Each new row is followed by its nearest point in the smallest flat space through zero that holds the last named rows.
In the rows, zero is written as 128.

J628 (5 x 17):
[[121 119 146 110 147 134 127 141 107 165 150 157 111 109 114 118 143]
 [ 89 105 156 107 154 169 141 129  92 152 173 138 124 135 113  80 157]
 [ 77  87 113  85 146 151 126 146  77 139 138 148 144 141 129  85 149]
 [131  99 129  85 130 169  97 148  74 166 150 146 103 129 121 108  98]
 [ 83 113 125 127 132 148 135 131  90 152 149 170 154 125 127 132 124]]
New rows:
[132 110 118 119  87 110 121 104 118 120 139 132 151 136 157 111 136]	[117 121 113 125 122 130 127 128 122 115 119 123 142 139 136 125 124]
[179 102 114 108 157 155 115 108 134 152 131 115 135 121 106 125 128]	[148 124 135 112 130 137 115 134 123 137 133 119 104 127 123 117 121]
[107 128 145 121 118 149 175 145 119 106 115 117 142 145 153 139 134]	[106 125 123 136 126 136 139 119 127 112 129 121 149 142 133 120 133]
[110 138 119  99 121 129 154 122 109 130  91 114 145  94 112  94 145]	[112 117 119 113 139 118 132 136 124 122 120 128 134 131 130 110 152]
[125 119 132 106 137 113 135 137 171 132 145 150  93 138 133 114 106]	[141 129 135 120 134 123 123 134 131 136 129 127 112 121 123 124 134]

J584 (5 x 17):
[[126  99  84 146  94 124 155 167 163 134 102  88 136 121 118  95 117]
 [114 104 144 155 144 150 122  94 107 122 139  93 138 127 150 143 109]
 [133 109 118 114 134 180 147 170 149 121 128 132 153 128 145 121 156]
 [142 147  88 117 120 142 146  96 132 148 154 106 109 109 178 123 104]
 [125 132 113 146 122 140 168 137 122 113 134 141 124 124 158 111 138]]
New rows:
[111 129 136 160  99  99 126 134 105 148 149 123 125 111 138 132 123]	[121 130 127 150 121 107 135 113 116 124 126 122 118 127 129 123 115]
[146 142 141 128 127 114 135 132 134 140 135 103 148 133 138 111 167]	[130 128 124 124 127 133 131 136 133 128 127 130 130 128 129 125 132]
[134 101 154 123 134 136 120 121 131 118 155 121 123 125 138 143 121]	[125 120 141 128 141 144 117 116 121 127 135 119 136 129 135 141 126]
[115 128 144 137 122 133 104 145 134 141 135 127 137 116 126 127 125]	[127 120 134 125 131 131 118 132 131 129 124 123 135 130 119 132 129]
[ 94  78 107 132 141 139 121  98 112 134 118 154 138 112 111 123 141]	[120 114 140 140 134 134 125 128 121 120 125 122 137 132 125 132 129]

J688, 5 rows:
[[139  97 133 135 114 146  99 151 131 118 121 161 128  80 136 128 113]
 [115  88  96 123 119 137  74 137 124 112 138 117 151 120 111 122 139]
 [117 113 130 114 121 118 154 136 164 148  92 128 131 113 146 145  97]
 [115 111 109 109 107 139 138 152 108 123 108 145 124 100 132 121 157]
 [128 112 111 135 159 100 173 130 129 112 171 130 151 118 113 125 105]]
New rows:
[147 135 137 152 137 129 125 145 128 102 147 124  90 104 113 133 160]	[142 137 136 140 130 137 124 131 106 115 146 146 119 118 125 118 140]
[146 135 129 125 109 152 128 141 129 141 148 101 151 114 126 107 134]	[128 125 124 129 127 131 119 129 122 123 133 128 130 127 124 125 134]
[130 124 160 111  67 128 139 156 132 139 114 110 107 149 130 144 114]	[123 136 138 118 113 134 130 128 140 145  94 126 116 130 143 136 128]
[138 138 130 104 149 149 110 139 142 143  93 142 131 100 121 106 123]	[129 121 134 125 115 138 117 137 134 133 108 139 122 112 138 132 125]

J730, 5 rows:
[[138 117 140 118 154 116 110 124 116 131  99 133 165 126 149 160 136]
 [160 111 162 137 130 149 144 163  91 121  88 164 131 119 105 143  89]
 [162 108 128 118 111 107 119 138 119 160 109  85 148 130 117 142 138]
 [110 107 124  95 127 101 112 148 137 140 137 145  87 102 140 146 140]
 [138 131 104 103 130 137 113 123 143 143 146 152 139 132 141 121 143]]
New rows:
[113 123 144 122 117 157  98 135 115 164 164 115 115 186 118 142  98]	[138 129 121 127 115 134 132 132 131 136 135 124 125 131 118 117 127]
[148 152 116 130 133 146 125 117 127 126 122 156  99 120 152 133 136]	[125 132 123 120 135 139 126 129 132 124 136 157 125 126 135 124 126]
[131 113 122 130 135 124  98 145  99 176 128 103 107 126 105  94 119]	[145 116 124 121 105 120 130 143 127 148 129 109 116 125 111 125 128]
[140 129  95 147 143 132 128 132 109 141 122 110 166 132 128 128 138]	[147 132 124 131 130 132 124 117 126 136 120 112 162 141 129 128 134]

J83 (5 x 17):
[[165 118 115 111 159 166 147  89  82 120 156 134 135 121  84 146 121]
 [113 112 148 109 135 106 121 128 142  66 138 178 165 142  79 156  76]
 [138 167 137 116  94 135 137  97 131 141 146 145 199 154  91 120 109]
 [107 110 121 148 139 144 146 121 107  88 123 142 160 154  89 192  99]
 [180 128 133  99 134 104 151  99 130 117 143 133 144 141  97 149 140]]
New rows:
[134 126 117 156 136 156 139 153 149 160 151 158  95 106 154 137 161]	[127 123 120 137 135 138 125 136 121 143 122 111 100 115 150 118 144]
[146 160 155 125 156 160 121 127 139 138 118 103 117 148 129 103 133]	[137 138 125 125 125 137 127 122 123 147 133 121 124 121 135 110 137]
[141 131 153 147 152 136 117 140 158 142 116 145 146 119 119 140  98]	[117 128 133 127 125 125 122 132 134 118 129 140 138 130 121 128 114]

J106, 5 rows:
[[125 121 126 143  90 135 166 140 122 146 168 123 151 121 148 150 124]
 [160  57 149 134 137 101 125 115 101 176  95 141 150  96 168 128 143]
 [103  90 104 132  84 139 157 121  93 148 114 136 126 131 171 123 116]
 [137 122 157 137 133 123  86 130 101 146 144 139 142 100 150 121 134]
 [115  90 108 157 105 129 100 136 139 160  96 122  83 114 162 127 111]]
New rows:
[117 131 147 119 161 139 101 126 116 117 143 128  99 137 136 133 128]	[123 143 135 126 139 131  96 128 122 119 128 132 120 125 124 116 127]
[127 107 124 178 128 120 111 112 113  84 131 141 124  78 128 112 126]	[127 124 136 134 129 128 101 129 118 136 127 133 123 117 140 121 127]
[122 136  88 107 135 141 136  97 135 112 109 120 133 132 104  99 167]	[122 135 116 106 142 129 142 114 126 105 103 132 124 150 110 116 130]

J428:
[[156 156 135 100 172 127 130 105 100 133 110 153 164 147 126 124 126]
 [115 135  95  96 117 146 130  93 124  81 106 113 109 100 113 119 109]
 [131 140 126  93 120 102 142 100 127 168 136  89 127 136 130 116  99]
 [147  86 138 131 141 133 111 123 137 129 153 133 156 132 113 124 141]
 [136 126 117 106 142 105  97 110 113 128 158 108 149 137 122 106 139]]
New rows:
[129 116 120 110 158 155 142 122 136 155 150 131 150 149 141 121 113]	[146 117 140 117 141 127 135 115 130 149 132 130 148 137 123 127 121]
[127 159  97 123 113 142 134 150 140 125 154 127 141 133 123 157 151]	[120 136 125 137 125 124 121 139 124 122 130 130 122 128 134 128 137]
[ 94  86 122 149 114 130 149 161 115 146 153 148 154  94 109 106 127]	[127  96 136 149 117 134 123 142 146 130 144 128 127 124 124 133 137]
[115 132 136 104 132 137 150 118 134 103 122 148 141 153 171 131 141]	[132 141 129 126 139 134 133 127 120 122 113 143 132 130 130 132 128]
[150 128 140 137 160 131 129 132 133 179 123 158 143 134 169 114 134]	[147 135 153 136 149 121 137 139 123 162 127 148 150 151 136 136 132]
[156 108 117 108 121  98 124  88 114 123  88 124 145 136 106  99 118]	[142 125 121  94 141 129 128  93 121 125 126 119 144 127 115 117 114]

J991, 5 rows:
[[140 127  67 177  83 148 154 127  85 176  90 107 128 113 132 105 155]
 [120 144  97 112  79 130 128 138  95 161 118 118 108 107 107  59 105]
 [128 126 114 130  97  87  86 135 138 178 130 106 126 117  94  80 107]
 [152 134  91 151 105 139 128 127 153 171 114 104  63 120 139 108 132]
 [164 108  91 121  79 136 150 122  93 151  89  88  71 130  95 112 109]]
New rows:
[ 98 141 110 141 156  97 137 131 145 124 127 176 119 110 105 148 145]	[120 134 135 136 141 126 121 129 142 126 138 138 141 127 140 133 136]
[159 124 148 101 149 141 124 126 125 125 150 138  85 135 148 133 116]	[136 132 140 105 139 139 134 126 147 109 134 130  88 134 135 136 115]
[139 149 117 138 151 125 126 125 115 101 166 130 139 137 128 143 149]	[122 129 137 133 143 133 132 127 130 115 133 138 144 131 139 143 138]
[149 151 150 125 152 120 170 147 118 131 141 131 151 109 151 130  86]	[117 135 137 117 135 136 134 130 122 112 135 141 136 127 134 127 127]

J333 (5 x 17):
[[150 127 132 120 130 166 131 141  91 122 113 151  98 134 147 109 136]
 [127 133 107 146 118 111 144 110 147  96 114 112 168 157 125 142 164]
 [142 155 122 163 140 125 127 152 111 145 174 149 110 144 114 142 142]
 [153 139 136 143 129 108 158 103 135 109 101 104 113  91 134  65 137]
 [121 117  91 135 114 104 136  78 125 134 117 121 112 148  98 127 117]]
New rows:
[ 70 130 143 116 136 115 137 104 126 127 114 104 102 115 102 125 112]	[115 115 125 117 123 111 125 104 139 140 121 115 121 113 115 120 101]
[144 172 134 135 159 119 147 136 157 110 134 136 121 107 107  85 123]	[146 149 142 151 138 110 143 133 136 126 138 117 120  99 129  96 136]
[128 143 124 123 142 127 105 109 118 102 143  92 109 157 127 125 137]	[131 130 117 136 125 125 133 120 124 124 126 129 126 139 123 129 135]
[138 150 134 141 128 122 109 110 118 127 119 142 111 131 108 133 143]	[136 134 118 140 128 125 133 122 118 130 134 133 115 136 120 124 133]
[135 186 139  90 142 145 143 114 139 142 102 159 117 137  92 117 124]	[134 127 126 127 128 133 130 124 117 131 124 133 112 127 128 118 124]

J49, 5 rows:
[[117 119 146 121 130 135 154  84 132 173 126 136  88 157 102 162 164]
 [130 141 171 148 137 183 110  93 146 127  93  93 130 149  94  97 153]
 [156 115 180 122 159 176 115  81 136 123  99  64 111 152 123 148 126]
 [128 154 139 125 148 159 100  94 177 151  88  97 119 158 152 110 141]
 [115 130 122 137 151 138 122  96 130 129 114  99 138 167 110 153 154]]
New rows:
[138 155 120 108 115 159 142 128 162 169 131 137 124 108 121 122 115]	[129 138 138 121 117 134 129 126 149 152 122 144 107 122 140 109 130]
[110 110 123 138 102 131 111 129 133  78 128 127 136 138 178 141 125]	[132 129 113 126 137 120 116 139 128 112 128 116 144 126 147 131 113]
[131 108  78 157 130 153 145 141 135 154 115 123 127  98 134 120 122]	[124 134 120 128 124 122 126 136 132 130 129 137 131 124 134 120 127]

J632, 5 rows:
[[144 144 101 119 100 125  99 161 125 113 171 131 160 131  96 133 126]
 [147  90  78 122 157  91 137 127 176 128 161 102 125 119 114 165 107]
 [162 161 128 160 117 132 133 108 100 143 114 102 171 155  98 151 145]
 [186 110 134 103 185 136 104  94 128 126 113 126 133 129 115 110 165]
 [112 129  99 167 123 123 139  94 159 121 144 135 129 130 162 103 187]]
New rows:
[119 157 102 142 156 123 111  97 104 119 110  95 123 128 152 143 105]	[132 128 131 140 135 124 143 114 127 138 114 115 129 134 128 141 126]
[100 127 161 136 154 146 158 117 102 107 153 109 149 161 150 111 127]	[119 136 141 139 123 135 136 119 120 132 113 130 125 132 139 122 136]
[100 134 125 138 160 121 157 147 151 110 142 138 120 127 124 115  96]	[108 115 122 124 127 119 137 138 143 127 135 130 111 119 139 133 110]

J532 (5 x 17):
[[159 152 100 113  99 110 127 131 103 163 164 141 135 115 103  81  80]
 [ 92 152 129 129 109 121  79 140 130 166 126 122 134  86  98 163 100]
 [149 163 116 142 117 135 155 145 121 191 116 137 126 104 149 130  77]
 [114 155 110  90 158 104  83 123 136 199 117 142  90  64 100 133 149]
 [115 160 148 108 134 125 111 122  91 152 186 100 139  93 132 117 160]]
New rows:
[136 140 132 152 107 136 157 120 132 128 112 119 151  97  96 141 114]	[125 135 129 141 113 133 129 137 128 136 124 127 137 126 129 139 102]
[118  95 149 128 140 109 142 108 116 116 162 140 135 105 128  99 158]	[131 124 134 112 139 123 127 116 115 112 155 120 128 132 128 107 161]
[152 138 107 112 100 105 146 143 140 134 155 159 158 125  97 146 150]	[135 129 118 120 119 119 121 126 123 130 140 133 130 127 112 112 117]
[102  98 155 159 157 103 119 119 152 128 142 107 129 144 112 150 125]	[106 117 139 133 129 131 112 128 137 108 120 120 132 132 123 150 140]

J210, 5 rows:
[[125 129 122 128 115 129 148 137  86 116  97 128 154 134 134 100 154]
 [108 120 114 116 137 146 132 160 111  91  73 134 126 161 143 141 150]
 [173 105 126  83 158 117 119 123 143 116 133 156 165 102  67 154 155]
 [126 110 129 142 108 147 145 127 149 114 108 162 154 109 138 142 110]
 [171 141 133 108 160 168 144 141 130 132 132 117 172 115 154 137 166]]
New rows:
[122 154 142 130 105 122  87 170 118  78 138 127 116 149 132 152 136]	[112 127 122 122 138 128 118 141 127 115 113 123 106 151 131 139 131]
[ 91 122 131 161 115 126 147 111 144 134 103 130 129 123  99 178 127]	[113 112 126 137 114 126 127 126 144 116 115 150 122 126 122 141 106]
[119 111 112 133 123 124 121 150 174 128 129 121 125 141 139 136 126]	[120 124 128 130 132 137 122 133 148 123 125 132 114 134 136 147 115]
[118 122 124  92 119 111 135 121 131 143 119 165 126 150 129 129 138]	[124 119 124 122 127 120 125 130 124 118 117 137 128 131 113 131 130]
[170 118 140 148 130 126 125 125 127 171 132 137 143 150 150 128 120]	[140 136 134 134 128 137 134 123 133 141 143 122 138 116 141 124 127]

J476, 5 rows:
[[123 148 139  72 129 117 126 127 140 133 108  85  85 102  67 142 129]
 [136 122 144 140 106 103 109 149 122 150 117 122  89 126 103 138 149]
 [114 146 143 139 130 157 121 133 122 137 169 133  93 155  97 116  80]
 [103 145 132 106 134 114 103 154 127 102 106 154 108 116  93 113 133]
 [113 157 150 106  92 128 144 136 118 152 150 124  97 131  57 111 170]]
New rows:
[ 78 160 130 115 110  78 100  82 136 121  98 111 134 145 137 127 116]	[124 131 125 110 137 121 122 130 133 116 111 125 126 115 122 130 128]
[133 118 143 130 124 127  88 127 128  78 155 104 103 113 137 122 167]	[128 126 130 128 125 116 119 137 127 127 117 132 120 123 123 129 137]
[ 95  79 139  78 128 128 129 123 106 101 154 103  97 106 128 120 124]	[123 138 129 104 136 130 129 124 134 123 123 115 118 119 110 130 119]
[142 109 130 135 130 152 132 121 140 127 141 135 104 110  97 144 144]	[130 131 134 125 121 127 130 128 127 139 133 118 115 129 113 131 131]
[140 121 109 110 127 166 116 133 133 150  97 138 141 142 126 138 138]	[130 126 125 124 130 126 131 125 130 126 123 125 135 124 133 130 132]
[114 112 143 109 135 125 127 153 130 118 134 144 118 125 147 125 145]	[122 128 127 129 128 121 121 137 126 119 119 142 130 125 128 122 137]

J96:
[[126 172 101 146 170 132 149 122 118  98  83 137  91  88 141  98 160]
 [149 131 137 160 141 145 168 144 127 149 117 141 120  98 127  97 158]
 [168 171 137 131  86 154 119 139 116 155  91 141 150 130  96 125 137]
 [136 141 137 154 132 113 136  98 153 140 119 147 125 102 127 137 124]
 [143 141 130 143 158 131 144 142 128 121 148 112 146  73 119 120 145]]
New rows:
[148 135 159 103 121  95 105 133 101 130 130 116 127 126 147 100 140]	[130 131 125 120 125 134 123 138 119 124 129 121 133 132 124 126 130]
[131 124  96 162 129 120  99 157  99  94 101  99 154 156 140 122 102]	[121 137 113 105 127 135 111 140 109 108 123 114 129 143 127 128 128]
[117 151 134 151 107 117  99 110 149 123 160 105 122  97 128 146 121]	[129 139 132 131 134 110 114 108 145 122 143 123 145 104 121 151 114]
[162 118  99 158  95 141 130 157 113 139 127 108 136 153 157 143 146]	[137 121 133 123 112 145 132 149 115 141 125 127 133 145 122 117 135]
[117  95  99 154 120 117 144  99 155 151 156 121 156 134 101 136 152]	[130 106 144 140 127 118 136 121 146 145 152 131 138 121 128 137 119]
[115 137 109 127 109 138 104 127 154 142 124 108 132 133 119 122 117]	[129 135 128 120 116 127 115 124 128 128 125 127 135 137 122 137 120]

J861, 5 rows:
[[103 136 147 135 123 106 169  93  91 131  82 143 142 141 180 180 136]
 [128 103 125 110 126  97 133 130 154 116 174 113 111 119 122  76 102]
 [100 136 138 105 123 154 103 129 127 153 132 126 148 138 123 143  83]
 [120 104 137 114 156 140 152 137 115 128 127 147 151 126 139 135 139]
 [157 112 135 150 128 124 182  84 111 153 110 183 140 153 112 158 108]]
New rows:
[161 118 126 123 113 107  94  95 132 130 151 115 107 120 123 148 145]	[141 139 120 142 112 115 121 121 137 124 129 120 110 128 120 120 129]
[116 127 118 155 141 148 120 148 147 146 112  98 106 158 161 147 134]	[119 145 128 131 123 135 112 134 123 126 114 117 128 126 137 141 140]
[136 120 155 117 155 130 116 136 128 118 103 111 161 143 153 135 124]	[109 125 135 116 139 138 129 137 118 128 121 127 143 126 145 140 134]
[133 114 106 134 125 154 106 153 128 102 148 124 121 113 154 120 132]	[125 127 123 122 137 136 112 150 134 117 136 114 126 117 128 114 145]
[154 135 150 110 120 159  96 113 100 139 130 120 106 107 149 111 119]	[122 138 127 125 123 136 110 133 131 131 129 119 127 128 125 129 122]
[125 135 135 150 161 104 131 113 145 141 137 140 103 103 148 106 106]	[130 120 128 127 123 106 140 118 134 123 139 126 119 127 132 114 119]

J718, 5 rows:
[[125 139 147 160 142 120 107 120 109 123 115 127 119 116 120 131 159]
 [141 118 142 151 154 143 144 118 100 124 129 103 162  89 100 132 133]
 [105 134 163 130 133  97 118 155  82 131 149 129 168 137 138  92 154]
 [111 128  98 133 162 135 153 110 113 141 120 108 134 105 146 124 107]
 [156 133 149 150 123 124 141  95 108 144 151 147 129 113 162 136  78]]
New rows:
[142 111 158 126 133 133  96 154 111 117 155  96  95 147 132 103 121]	[129 130 146 128 118 118 118 138 123 125 136 136 133 137 127 122 138]
[ 96 140 114 109 131 160 130 142 158 113  94  96 107 146 102 127 154]	[107 124  94 110 136 140 122 145 158 116 100 110 112 136 101 132 160]
[152 107 162 122 114 112 156 155 156 122  96 122 117 105 124 157 152]	[145 122 137 129 117 139 121 131 143 116 124 127 126 127 101 141 140]

J802, 5 rows:
[[147 168 126 172 137 158 135 166 110 125 122 140 132 120 105 149 148]
 [162 156 135 146  57 117 103 165  82 127 123 115 158 119 117 106 131]
 [128 135 131 121 130 120 157 135 124 145 141 130 133 106  91 151 159]
 [144 133  77 156 123  91 101 147 112  84 155 123 108 128 127 108 125]
 [129 110 122 145 118 145 162 175  89 123 123 113 128 120 120 125 184]]
New rows:
[135 156 144 154 100 134 103 107 142 129 148 138 122 136 129 133 143]	[139 152 131 137 121 127 113 128 129 130 128 135 135 126 121 132 114]
[111 148 149 158 162  97 128 140 100  94 133 142  98 149 153 159 132]	[129 134 107 152 154 136 125 138 131 108 132 135 112 133 131 132 129]
[150  97 122 107 157 141 105 112 156 139 137 109 146 102 108  97 148]	[119 115 128 112 132 117 136 116 135 132 134 125 125 126 127 129 131]

J64:
[[126 129 117  95 127 135 161 125 163 113 102 103  94 119 154 126 112]
 [173 107 140 170 136 108 139 122 132 153  93 140 110 124 148 119 107]
 [133 139 140 154 112 122 165 117 160 121 120 110 140 136 144 109 118]
 [132 127 154 122 133 150 180 142 127  83 131 127 162 149 188 115 117]
 [132 136 123 105 119 125 138 111 157 115 104 142  94 137 160 131 117]]
New rows:
[136 135 119 121 140 136 156  91 117 132 152 151 124 111 126 127 106]	[130 128 129 126 128 128 129 127 129 126 125 133 125 130 135 129 126]
[ 78 153 133 137 136 156 133 160 135 132 124 126 121  78 110 112 170]	[108 132 118 116 128 136 128 137 128 128 143  99 136 115 102 129 136]
[129  96 121  81 126 156 128  83 131 136  94  86 126 155 113 123 120]	[121 127 115 104 130 133 136 130 142 125 118 109 106 116 127 131 124]
[133 116 120 110  82 108 132 133  98 155 110 120 131 100 131  95 177]	[128 125 124 133 130 125 122 130 126 139 128 120 125 120 113 129 129]
